The first 8 rows are patterns. Each new row is the sum of 2 different patterns, raised or lowered, with some noise. Before adding, each is slid sideways (what falls off one end comes back at the other) and multiplied by a number that may be negative. Names go in the order of the patterns.
Known rows, each followed by the names of its patterns:
[ 15 -26  -8 -16  12 -32 -20  15  -1  27  18 -21 -17   3  11  20  -4  16
  39  -2 -45 -23   6  -9  -5   5  -7  51  10   4 -10 -19   3  22   8  -6
  -2] -> L
[ -6 -20   2  -1  10 -15  -6  -1   6   1  -5 -20  -8  -9 -24  38  13  -1
  28  22  -1 -15  -2   1   6  25  43  -2   6   2   1 -49 -11 -27   1 -25
 -17] -> S
[  6  -5  -1  17 -12 -12   6  -2   5   7 -36 -12  -9  -2  34 -16 -27 -22
   2 -12   3  44  -1  -4  -8  12  -9 -29  -4 -10  36 -45  14  10 -11 -14
  23] -> V
[  1  20  -2  -3   4  -1  -9  -3  24 -15   3 -21  34  -6 -30 -18  -1  14
   2  -3   1   2  14 -31  31  -9 -19  -5   8  -6  -1  17 -12  -7  -2  34
   5] -> C
[-13  18 -19   2  -7   0 -12   4  10  -6 -31 -18 -18 -46 -19   4 -20 -20
  -2   9 -28  -3  25 -11   5 -11   6  -5  -8 -15  -2  -3  -6  34  -4  -4
 -12] -> Z
[-11   2  43  13  -6   6 -14 -33 -11  30   8   4  36  -6 -11  -3  20  -9
  -4 -23   6  11   2   9   1   3  24 -30   4   8   4 -22 -11  10  -1   4
   7] -> Q
[ 23  15   6   3   1  -4  -5  -9  19 -22  14   7  -9 -35   1 -16 -32  -7
   6   1 -14  -1  29 -11 -21  -1   3 -31   0  22   0  14 -42  -6  11   3
 -24] -> D
[  2   6   1   4   1 -10  16 -17  23 -18   9  20  -4  -2 -36  14  10  -1
 -35   4   4  27 -48 -45  12 -27   0   3 -17 -14 -16  42   6   6 -11 -33
  -6] -> X

New rows. What belongs after each?
[ -8 -27 -24 -32   3  -6  -2  -2  28  16   6  12   5  17  15  10  -5 -25
   0  14   1 -23  -4   0  20 -18 -24  12  -2 -29  -8 -13 -30 -28  25  13
   4] -> S X
[11 57 45 23 54 55 68 44 52 53 50 60 47 52 50 80 68 80 52 38 59 61 59 26
 37 71 32 76 70 55 41 55 49 37 66 46 62] -> C X
[ 17 -31  -9 -47 -44 -30  -3 -11 -32  -3 -48 -31 -32 -16 -47 -39 -50 -12
 -18 -25  -7 -64 -41 -12 -83 -49 -26 -18 -52 -45 -31 -55 -66 -26 -49 -34
   3] -> S Q
[ -4 -28   0  13  -7 -23  -4   1 -20  -5  11  -2 -13 -32  -7   9   3 -30
  19   4   2  -4   1 -10 -14  -9  23 -12  13  23  -3 -31   5  -7 -26 -14
  13] -> Z D
[-59 -52 -32 -74 -52 -68 -40 -35 -59 -34 -52 -44 -31 -70 -48 -48 -45 -54
 -51 -34 -31 -38 -47 -52 -39 -13 -44 -42 -44 -75 -73 -63 -20 -47 -45 -18
 -48] -> Z Q
[-28 -52 -26 -12 -41 -21  -3 -35 -17 -23 -16 -39 -58 -26 -39 -15 -58  10
  -4 -38 -31  -4 -23 -25 -51 -16 -35 -29  -9 -27 -33 -23 -50 -33 -38 -12
   7] -> L V
[  0  -5  -5  23  39   6 -15  -7  12 -15 -40  16  31  -3  -1   0   7 -13
   4 -38  -2  -6   5  15 -30 -18  -9   9   6 -27  29   0  13 -13  28   9
 -22] -> L Z
[-54 -46 -14 -40 -50 -28 -41 -17 -55 -17 -30 -47 -44 -53 -43 -28 -46 -51
 -55 -78 -47 -46 -74 -49 -11 -19 -58 -34 -20 -47 -31 -76 -41 -43 -36 -34
 -41] -> L Z
[  0   5   5  14  15  21  -6  12  12  21  -1   0  19  -4   9  -6  12  23
 -11  -5   4  29  16   1   9   7  12  -3  23 -22 -10   8   8  14  27  24
 -15] -> C Q
[-14   1  21  -6   6 -17  12   1  -6 -28  -3  -2 -13  32  -1  -4 -10  -6
  19 -29  11  -7  14 -26   8  26   6 -26 -21 -17 -38 -17   4 -23  -1 -14
  14] -> C Z
[-30 -11 -25 -13 -26 -31  -3  -2 -14 -43  18 -10 -31  -2  17 -28  -8 -12
  -3 -21  -6 -10 -14  -9 -15  10  12  -2  -9 -15 -17 -11  11   2  -8  -7
  -7] -> V Z
[  9  11  14 -17   5   3 -19  -5 -13   4   5   7  -9 -16 -48 -10 -34 -34
 -21  14   4 -23  -1  -5  -6 -12 -46 -15  -8   0   1 -21 -29 -19 -18  14
 -11] -> L S
[47 13 32 43 56 33 -6 22 17 35 46 13 52 22 23 23 45 43 11 40 11 34 33 14
 -3 20 55 15 34 54 58  1 19 10 31 61 29] -> Q X
[  1 -56 -15 -10  -9 -33 -25  -9 -22 -17 -22 -52  -9 -18 -27 -20   5  23
 -19   0 -19  -8   7 -16 -46 -29 -11 -27   6  18  -4 -48 -24 -16 -39  -5
   0] -> S Q
[-14 -16 -11   3  -2 -13 -16  -7 -14   3   1  -7 -17  -4  -7 -32  34   6
   9   0  18  13  -2  -4  -9   1  18  28  -5  -5  16 -18 -34   0 -19  -7
 -16] -> S C
[  2 -27  16  15  -2  15 -11   1  15  23 -21  23  21   9  -1   1  19 -14
  -3   5  10  13 -14 -21 -32  17 -11 -31  -3  11  16 -36  25  25 -23 -22
   8] -> C D
[82 75 31 54 32 25 54 47 46 -8 26 29 51 65 41 41  8 25 28 18 30 17 54 12
 48 19  2 15 34 61 18 22 55 67 41 28 19] -> S X
[ 47  42  -1  13  67  54   9  57  28  21  39  46  32 -13  25  19  36  54
  11  17  18  24  41  17  19   1  40   2  41  42  10  26  22  60  10   2
  25] -> V X
[27 29 18 54 25 49 28 36 34 21 34 48 40 37 14 60 11 17 19 44  9 19 52 27
 46 43 38 24 35 50 45 29 45 58 27  2 31] -> L C
[ 12   9  -2  21  -4  -1   7   6  -6   0  20 -29   3 -13  31   2 -32  -3
  -2  14   3   4  -1  -4  14  -6  31   3   9   6   3   5   9  14 -13   9
   0] -> C Z
[-35   2 -17   2 -34 -19 -10 -31 -23 -38 -15   6 -23 -29 -33 -64 -14 -29
 -56 -32  28   3 -11 -16 -23 -27 -21 -70 -32 -40   9  -5 -29 -44 -14  -7
 -26] -> L Q
[16 36 16 36 56 35 21 37 15 -7  2 49 27 14 87 30 16 44 61 18 12  3 34 42
 47 67 26 34 51  1 -5 26 12  8  0 23 23] -> S Q
[ -4 -10   4  -1 -12  14   5 -29  -6   1  -7  29  28  14 -17 -22   7  -9
  17   7   9 -14 -17   3  18   2 -12   5  10   2   5 -34  43 -10 -11   4
  21] -> V Q
[-42 -31 -34 -25 -52 -47 -30 -22 -27 -25 -43 -80 -55 -38 -38 -68 -55 -41
 -36 -48 -41 -29 -76 -39 -49 -31 -45 -15 -32 -20 -15 -47 -13 -25 -28 -48
 -22] -> S V
[  8 -56 -19  -7 -12 -21   0 -14 -32 -40  -3 -25 -22 -11  15  -5   7 -36
  -7  -8 -11  17 -25 -28 -34  -4 -16 -13   8 -16 -13  -7  -2 -13 -16 -40
 -27] -> S V
[  6  -7 -25 -18 -12  16 -17 -23   4  17  -5 -18 -12  32  13 -17  -5 -18
  -1   9  -1  -3 -47 -12 -21 -20  12  14   1 -17  -6  -9 -13  -1 -44  -2
 -27] -> L X
[33 39 49 31 15 49 42  7 24 52 35 56 60 18 23 39 67 56 37 62 61 35 12 23
 37 31 50 33 37 58 67 37 14 15 39 61 45] -> L C
[-45  -2   5   9 -25  15  22   3   5 -32  35 -24 -12  22  19 -17  14  11
  -5 -10  17   8 -15  11  -7 -24  35   4  11  -6 -35  15  30  19  -5  10
 -26] -> V Z
[23 42 14 12 16 41 14 10 39 49 31 18 33 25  6 31  6 16 19 42 32 10 10 10
 46 26  8 34 37 19  9 36 32 13 24 10 17] -> L D
[  9 -55 -61 -74 -52  -6 -21 -42 -45 -53 -22 -75 -45 -42 -14 -21 -35 -33
 -34 -27 -40 -86 -45 -12 -25 -19 -23 -57 -46 -29 -37 -56 -15 -10 -34 -43
 -27] -> L C
[ 56  57   4  43  11   6  32  42  37 -15  31  18  21  53  29  12   3  27
  11   0  27  -4  34 -10  32   9   3  17  15  49 -18   7  16  51  16   1
  -1] -> Z X
[ 13 -28  -4  -4  50 -36  14  -1  17  11  17  20  -1   1  26   0   1 -12
  -2   3  14 -12  -4  -6  -1  31 -12 -20 -11  -4   0  -6  49  -2 -10  -3
  13] -> V X
[ -5  31  -5 -33  -9  34  23  13  36   6   1  14  10  18   1 -20  10  21
   7  16  19   5  26 -16  29  18  13   2  -1  16  11  11  10  -2  23  38
  22] -> C Q
[ 24   4  19  33  49   0  16   9 -25  18  26  23   4  26  21  30  21   1
  29   1  22  26  -1  38  -4  20  19  33   7  13  20  31 -14   1  22 -28
   9] -> Q X
[-34 -20 -18 -31 -55 -40 -11 -59 -46  -6 -26 -39 -56  -1 -20 -45 -30 -68
 -49  17 -11 -43 -40 -64 -59 -59 -46 -28   5  14 -45 -37 -33 -24 -37 -82
 -62] -> L Q
[ 21  -2  13   1  -9   1  28  15 -10  32   4   5  11  10  11   3  -6  11
  19   4   6  10  25  33  -4  35  22   6   3   9  15   1  24  13 -15  14
  34] -> Z Q
[ 17 -23 -36 -16 -18 -57 -11   8 -25 -20  -7  -1  -3   4  25 -12 -24  -3
  22   8 -11  -9  -7 -38  -7  32  -1 -15  -7   6  16 -14 -27  23 -13 -20
   8] -> V Z
[ -3 -65 -26  -2   6   7  -9 -21 -28  -5 -23 -59 -18 -27  -4 -25  35 -16
 -63 -21 -18 -14 -24 -15 -12   1 -11 -15 -21  27  19 -29   1 -16 -21 -21
  28] -> Q X
[-21 -19 -32 -11 -20 -13 -38  -1 -35 -34 -12  20 -17  -3  24  -9 -30 -14
  -2 -21 -49  -2  -6 -35 -21  -2 -17 -41 -21 -29  17 -18 -31 -23 -22 -38
 -33] -> Z D
[-42 -42  -4  -4  -6 -23 -30   2 -67 -64 -19  -8 -20 -24  -1 -14 -25 -21
 -83 -66 -22 -18  -8 -24   3 -18   6 -19 -13  15 -10   9 -32   6 -13 -22
 -15] -> L S
[-13   5  28 -20   7 -11  32  38 -14  14  32   7  21  12 -19 -20  19  14
   7  36   2 -43  -5   2   3 -12  15  12  17 -11 -19  32 -30  -7  11  41
 -33] -> V X
[ -4 -24   0   4  -2  16  -5  -4 -19 -21 -16 -22   8   4  -2 -17 -11 -24
   9  -9 -10  -4  17   1   9 -17  25   2  -4   4   7   4 -14   5  -2  -7
   0] -> S Q
[  4 -18  20   9   5  -5  26  11 -12  32  10   3  15 -24 -27  11  25  -3
  26  34 -18 -26  -2   6 -41  16  35   9  -9 -14  41  15 -11   2  13 -23
   0] -> V Q
[-22 -12  -3   5  -1 -26  44 -22 -63 -35  -1 -23 -16   7 -26  21  -7  21
 -14 -25   8   3  -9 -12 -13  -7 -34   3 -36   0 -55   3  -6 -38  -7   1
 -16] -> L C
[  8 -22   4  -3  20  -5 -16  -6   5  17 -28  -2  25  35  -4   4 -13  29
  32 -31  13   0   5  23   9   0 -28   1  -2   0  35   9   8  -8  18   9
  -6] -> L X
[  8  -1  26  10   8  13   4  56 -22 -13   5  -2 -29  -2  16   7   5   4
 -12 -25  -6  16  -5   0  56  39  29  17  49  25   7  23  15   8 -23  26
  25] -> S D
[ 10 -30 -16 -15  -8  -1  -6   0  53  12   9   1 -10 -10  35  11  14 -21
  23   3  10  -9   5 -27 -10  17   2  20  44 -37  -4  21  20  18   5  20
  28] -> L C
[ 33  30  46  26  27  21  23  21  43  43  45  23  21  46  28 -20  13  13
  13  -3   7  17   8  27  25  35   2  29  16  25  28  37   7  25  32   7
  50] -> S D
[11  1 26  5 23 43 37 13 40 43 54 10 35 30 41  7 35 37 67 30 15 27 52 41
 24 22 52  4 48 45  3 18 42 28 31 66 46] -> C Q
[-20  23  -7  24 -44  -6  15   2 -12  30  29   6   8   9   9   6  -3  15
 -15  17   2  24 -15  10  11  -7   2   6   9  -3  13  50  27 -11  12  13
 -19] -> S D
[  5  -7  -5  34  19   5 -23  14 -12 -15  -2  19 -19  -4  26  10   7  32
 -10  15 -20  21  49  21  20  24   4 -23  -9  10 -11  30 -16  11  60  19
   4] -> L C
[  4   5  23  22  39   8  12  16  40  19   9  36 -28  21  -6  -5  -1  11
  22  29  17   6 -10 -19  10   3  16  13  65  29  23   8  34  31  39  26
  -1] -> S V
[ 20  56 -17  22  57  40  28  16  -3  18  17  20  33  44 -24  17  44  21
  19  61  23   4  30  39  19 -30  17  16  29  -5  36  27  18  23  43   4
  35] -> V C
[ 12  22  29  28 -20  -5  11  12  27  -5  14  29   5 -37 -21   1  -9  -2
  13  -2  49  20 -14 -16 -17 -11   8   7   2   0  12 -27 -18 -35  11 -32
 -19] -> L S
[-2 22  7 42 59 24 25 17 18 52 35 40 16 12 21 59 36  9 37 25 17 15 21 33
 41 30 46  9 68 30 52 32 16 32 49 17 33] -> V X
[-10  -1  -7   4   3   8 -11   7  -9  18 -10   4   3  -4  -5 -32  31  14
   0  -3  17   3   9 -26 -23  12   1  27   2  -5  -4  -6  -2  -1 -10  -4
 -30] -> S X
[-35  20  25  33  -6   2   2 -13  18  21  53   8   3  47  22  11 -45  69
 -12 -34  21   8 -12 -12   9   9  -3  12  14  -1 -33  -1  -4  46  24  -9
  19] -> V Z
[ 29   8   6  18 -10 -10  -7  23  22 -18  31   5 -11 -27   1 -22 -33  15
  -8   3 -33  32  21 -38 -36  -3  16 -26  -3  22   1  27 -68  23   2 -14
 -28] -> C D
[ -1  13 -70  -7   3 -32 -54  -2  11  17 -47 -49 -20 -66  -5 -10 -24 -19
  23  36  22  -3   6 -18  -7  14  -4  -6 -13   8 -10   7 -26  12 -17  19
  17] -> S X
[-37  -6 -17  26 -18 -14 -19 -24  -4 -20  -7 -25 -13  14 -14 -45 -47  20
 -28  -7  23   5 -54 -25 -13 -44 -20   3  -3 -34  -5 -14   2   5 -14  -9
 -21] -> V Q
[ 12   5 -28 -10  23   2 -20  -1 -13  23  16 -25  14   2 -13   2 -10  -7
 -32  11   8   3 -45  18 -11  14 -35 -11   5 -12  22   5 -22 -14  -5  33
 -22] -> D X
[-19  17  22 -23 -12  18  -6 -11   3  21  -2  -4   4 -11 -16   9 -20  -5
  -3  27  29   7 -12   3  13  -1  15  28   3  -4   6  15  -2 -17   0   1
  35] -> S V
[ -4   1   4   2  -9  30  -5  21   4  13  -9  -2  -6 -30  -9  19  12  -7
  -3  14   0 -17 -16   7   6  16  15   8  16 -26   4 -15   1 -14  23  22
   5] -> L D
[-84 -28 -82 -46 -39 -57 -62 -56 -26 -57 -41 -53 -66 -73 -52 -48 -61 -47
 -48 -58 -42 -55 -36 -73 -37 -41 -41 -70 -68 -27 -35 -51 -78 -48 -47 -36
 -79] -> C X
[  7  -1  -4  -2 -39  14  -1 -12  -1  11  -1 -15   6  19 -10  13   3   4
   3  -2  -7  21   9   4  24 -15  10  10   8  14   0   4 -22   6  -1  12
   4] -> V Z
[-17 -24  49  40 -11  18 -15 -27  15   9  14 -37  20  -1  23  27  17   5
  -3  11  -5  -1   2  -6  17 -20  11  -9 -15  13   6  35   0 -30  -6  30
 -19] -> S X
[-47 -49 -45 -41 -41 -69 -28 -57 -42 -58 -25 -34 -30 -30 -50 -52 -46 -40
 -48 -71 -28 -51 -43 -40 -28 -50 -57 -47 -63 -18 -41 -53 -64 -36 -61 -64
 -50] -> C D
